All groups share one centre, and each spreads out both ways along 13 directions, with some noise.
(in the rows, 128 means zero)
Known rows, each followed by its group:
[147 107 134 142 135 178 133 134 163 167 133 148 151 160 138 133 110 139] -> Digir
[113 113 142  98 136  87 106 110 148 107 163 131 186 135 157 137 138 213] -> bep
[121 128 113 138 154 129 102 130 139 129 123 188 156  99 151  87  88 107] -> vuso
[199 112 115 102 199 147 114 169 152 145 130 117  91 133 146 120 104 138] -> vuso
[179 136 110 143 162 120 146 101 140 140  92 113 165  87 144 181 155  70] -> Lezoz
[151 134 116 135 103  88 108 144 115 114  85 111 115 139 143 183 112 120] -> Lezoz
[128 103 151 145  60  63 114 121 135 129 122 162 141 176 159  72 145 158] -> Lezoz
[162 119 145 147 136 118 136 131 111 160  87 152  79 154 118 113 113 121] -> bep
[138 143 117  96 144 145 126 116  80 137 130 140 122 157  95 147  78 107] -> bep
[138 119 142 127 153  89 108 122 136 175  67 172 139 136 148  93 181 115] -> bep
[140 117  96 151 119 156 112 168 137 142 139 162  98 145 150  99 138 149] -> bep
[135  91 137 115 137 151 111 150 143 110 181 126 143  99 130  56 163  99] -> Lezoz
[189 118 151  89 165  99 165 121 123 149 138 153 129 102 130 127 118  75] -> Digir
[118 116 126 149 133 153 150 120 136 115  99 125  97 136 121 150 139 113] -> bep
[142 130 109  68 127 144 148 123 111 118 138 137 119 176 153 154  59  95] -> vuso
[ 91 112 105  46 164 120 124 116 135 131 112 120 152 136 169 118 101 135] -> Digir
[174  74 123 178 119 162 160 146 164 120 130 131 110 104 159 138 121 117] -> Lezoz
[133  73 131 110 172 127 141  76  82 143  86 145 120 147 106  95 118 102] -> bep
[146 141 132  39 145 104 124 159 107 125 145 111 148  86 131 147  97  40] -> bep
[168 125 170 148  93 148 116 120 105 153 125  48 136 137 149 120 165 153] -> vuso
[152 119 105 129  77 101  93 163 127 135 147  86 153 117 126 113 135 121] -> Digir
[156 118 138 110 204  97 132 168 175 118 107 120  46 114 116  97  87 134] -> vuso
[153 132 141 104 119  96 170  92 143 105 137  64 108 143 139  75 117  97] -> bep
[149  65 104 109 186 155 155 156 160 141 149 191 111 115 152 114 134 147] -> vuso
[ 90 120  87  70 150 152 103 158 152 148 135 167 128 173 155  81 123 142] -> vuso
[155 105 148 162 123 177  70 125 134 142  73  68 139 182 123 140  99 128] -> Digir
[143 101 124 135 107 113 122  93 135 149 126  89 180 133 161 105 137 167] -> Digir
[130 153 107 116 125 142 154 111 148 164 157 194 159 149 161 106 149 116] -> bep
[145 108 147 152 120 100  79 144 144 139 160  90 153 117 106  72 177 183] -> Lezoz
[134 112 148  87 138  67 136 185 141 115 122 141  56 124 116 137  88 146] -> bep
[138 129 133  54  90 108 122 134 101 157 161 174 180 162 212 118  99 163] -> vuso
[128 203 198 109 132 119 137 141 111 124 122 169  77 162  77 145 141  57] -> Digir
[122 102 158 153 106  94 102 102  95 150  79 106 154 141  94 133 163 147] -> bep
[139 114 103  94 131  90  99 133 129 118 120 133 148 169 113 142 140 110] -> Lezoz
[103 169 145 112 148 201  96 127  95 129 129  91 136 103 159 119 118 138] -> Lezoz
[ 93 101 101 129 154  97 134 161 160  89 103 171  66 129  98 118 120 108] -> Lezoz
[126 124 160 165  97  99 125 107 125 118  89 106 126 141 137 148 151 151] -> vuso
[131 109 214 158 142 160 148  95 143 131 106  74 100 137 102 106 160 141] -> Digir
[115 111 138 122 124 119 115 155 136 106 129 138 119 111 161 123 145 153] -> Lezoz
[164 118 141 184 104 151 127 150 159 124 143 109 126 110 159 139 163 155] -> bep
[105  61  94 150 113 123 144  67 146 109 120 124 175 157 112 116 157 122] -> bep
[131  56 100 163 133 199 115 170 125 101 142 151 123 100 136 149 170 121] -> Lezoz
[164 130  74 126 145  87 111 151 127  65 143  99 108  97 170 166 108 174] -> Digir
[164 147 192 122 137 126 150 157 126 119 174 136 109  83 141 124 169 119] -> Digir
[151 149 189 112 136 114  64 172 123 112 111 111 121 126 119 109 164  73] -> Digir
[147  87 123 167 107 138  87 118 100 166 158 165 176 148  91  42 159 130] -> Lezoz
[117  97  97 130 152 144 153  99 140 157 108 153 124 160  75 107 158  83] -> vuso
[109 130 159 119 170 117 122 170 121 135  95 108  50  67  99  81 110 124] -> vuso
[132 122 132 148 138  87 119 112 111  97 121 128 129 124  85 176 130 154] -> vuso
[170  75 155 114 134  63 115 141 121  92  76 142  98 133 155 121 123  93] -> Digir
[171 111 130 168  65  55 123 119  92 155  94 150 124 150 108 118 119  98] -> Lezoz
[124  94 108 132 129 160 124 161 185 131 149 127 118 157 141 115  95 176] -> Lezoz
[144  81 118  74 110  91 157 173 118 106 129 119  94 121 125 179 131  88] -> Lezoz
[ 90 119 122 106  79 137 130 101  95 102 149 128 187 142 136 178 171 123] -> vuso
[158  61 129  88 137  97  96 108 134  74 171  93 180 144 193  84  88 196] -> bep
[159  95 141 162 105  74  99 153 131  88  97 150  93 151 119 122 146 105] -> Digir
[ 63 142 150 149 119 117 106 100 129 112 100 136 137 139 130 101 143 171] -> vuso
[ 87 103  87 113 131 158 163  98 135 138 117 209 157 158 161 139 130 109] -> Digir
[113 150 132  89 121  73 120 140 118 148  72 180 107 141 162 107  62  89] -> vuso
[113 109 171 117 128  72  80 154 139 109  83 176  95 183 115 104 149 136] -> Digir

New rows. What belongs after each?
[167 107 144 105 167 136 166 100 117 162 141 106 141 114 110 139 136 128] -> Lezoz
[168 110  91 138  93  95 119 133 105 153 151 110 158 115 124 126 127 132] -> Digir
[115  96 133  78  79  90 106 176  70 102 138 127 101 131  95 107 149  67] -> Lezoz
[135 148  87  71 129 147  94 223 154 149 177 187 129 139 143 158  74 122] -> Digir
[126 148 163 139 153 154 123 146 118 139 139 122 105  65 175  89 108 174] -> Lezoz
[124 150 134 107 126 133 104 177 102 113 173 103  96 125  95 161  90 189] -> bep
[156 105 123 139  85 148 123 129 120 117 110  96 155 127 141 159 112  51] -> bep
[ 92  68 139 138  92 120 110 130 123  87  84  68 121 125 117 146 146 118] -> bep
[ 82 108 139  96  82 106 107 157  60 139 128 182  96 156 120  96 116 153] -> Lezoz
[116 144 196  95 149 147 134 149 116 114 133  99  86 107 153 134 132 162] -> Digir
[137 100 125  70 144  78 159 114 173 116 137 104 150 137 123 142 174 100] -> Lezoz
[165 119 114 115 125 189  96 156  89 131 148 105 172  86 145 149 120  58] -> bep
[118  83 162 137  78 107 156 162 166 105 142 156 122 129 156 187 108 179] -> bep
[129 156 114 125 157 119  80 131 133 145 123 165 164 120 166  93 119 143] -> Lezoz
[111  71 108  85 113 121 151 175 100 181 161 160 111 108  74 116 135 137] -> Lezoz
[ 95  42 136  98 138 130 140 108 115  86  95 105 118 115 139 115 129 113] -> bep
[140  88 172 115 112 136  76 183 128 123  76 142 105 155 130 117 121  54] -> Digir
[115 107 102  33  75 142 121 150  99 126 175 125 159 205 177 186 156 174] -> vuso
[ 85 129 152 106  80 127 141 157 105 110 109  97  54 151 120 125  83 142] -> Lezoz
[112  56  95 146 105 145  85 139  98 158 110  93 152 127 110 108 136 188] -> Digir
[ 70  90 106 110 135 160 162 135 173 126 132 197 121 139 106 108 164  69] -> Digir
[131 116 131 150 114 117 122 165 119 106 114 124  54 130  97 110  87 119] -> Lezoz
[133 138 169  74  80 136 155 152 108 133 116 126 109 144 194 158  69 102] -> Digir
[128 135 123  94 146 122 124 130 116  98 113 120 115 128 163 151 110 125] -> Digir
[141 130 125  71 127  71 139 167 200  91 131 127 100 137 185 118  72 110] -> Lezoz
[ 75 136  73 107 114 119  72 166 135  86 113 109 122 148 119 128 128 114] -> Digir
[ 88 151 126 135 149 121 128 148 100  77 133 142  63 114  74 143 171 122] -> Digir
[144  89 159 150 115  88 120 132 117 117 127  81 100 136  89 126 124 192] -> bep
[124  78  86  92 151 143 137 151 159 174 148  70 135 118  88 114  81 165] -> Digir
[ 77  79 127 119  96 155 188  94 126 132 167 134 140 122 143  63 183 144] -> bep
[183 124 174  96 116  88 130 156 129 163 149 173 165 107 163 151 106 115] -> bep
[182 108 187  88 129  94 200  99  83 175 116 183 112 124 151 137 100 113] -> Digir
[152 101  76 132 152 126 139 141 185 107 135 123  90 134 159  56 154 102] -> bep
[152  97 162 102 103 108 140 112 126 143 148 104 142 173 141 127 132 188] -> Lezoz
[146 146 179 114 104  44 102 131 102 134 131 142 131 134 123  92 169 136] -> Digir
[173 148 167 142 101 101  68 178 133 100 107 147 108 163 147 140 130 101] -> Digir
[137 134 158 147  95 125 108 143 109 109  68  61  85 140 121 158 107  98] -> bep
[ 71 117 124 100 107 129 151 125 167 107 118 138  97 185 118  88 100 109] -> Lezoz
[198 106 120 107 128 224 140 135 116 177 163  72 125 149 155  71  91  87] -> vuso
[158 104 140 136  96 105 121 180 129 143 149 164 129 122 113 171 107 145] -> bep
[115 114 111  99 134 155 119 135 128 103 120 148 146 149 183 196 157 152] -> vuso
[175 113 133 124  72  80 129 144 149 140 138  69 125 150 111  93 127  87] -> vuso
[ 92 128 119 108 159 135 130  91 158 134 132 178 137 188 126  64 106 143] -> Lezoz
[144  98 125 164 161 113 125 135 173 152 149 180 157 115 126 137 188 202] -> bep
[103  97 121 120  47 164 144 111  87 136 159 108 170 155 113 134 158 105] -> vuso
[125 188  83 160 141 193 118 125 142 121 131 117  77 181 149 101 136 155] -> bep
[164 116 151  80 111  96 140 139  79 107 118 107 129  94 169 176 154  70] -> Lezoz
[131  88 150  80  96  60 148 142 157 122 105 180 136 144 177 144  98 102] -> bep
[157 111 131 155 125 173  92 183 141  99 119 100 113 104 168 163 125 135] -> bep
[ 94  87 133 130  96 124 141 142 153  82 118 134  71 179 114 111 114 129] -> Lezoz
[141 107  55 120 119 148 103 182 124 147 170 108 136 107 128 154  88 184] -> Digir
[102 127 163 135  68 126 158 120 119 132 129 207 131 158 155 117 170 102] -> Digir
[134  88 123 173 154 194 170  78 132  98 133 153 129 149 133 169 114 147] -> vuso
[107 128 117 173 142 184 120 127 173 124 115 137  92 167 132  91  71 175] -> Lezoz
[177  75 115 151 113 178 139 123 116  96 135  84 123 124 133 145  88  74] -> bep
[135 102 170 104 121  98 160 155 117 147 135 138  63 117 135  72 129 161] -> bep
[152  80 114 157 141  93  97 159  83  84 101 137  62 122 130 162 117 206] -> Digir
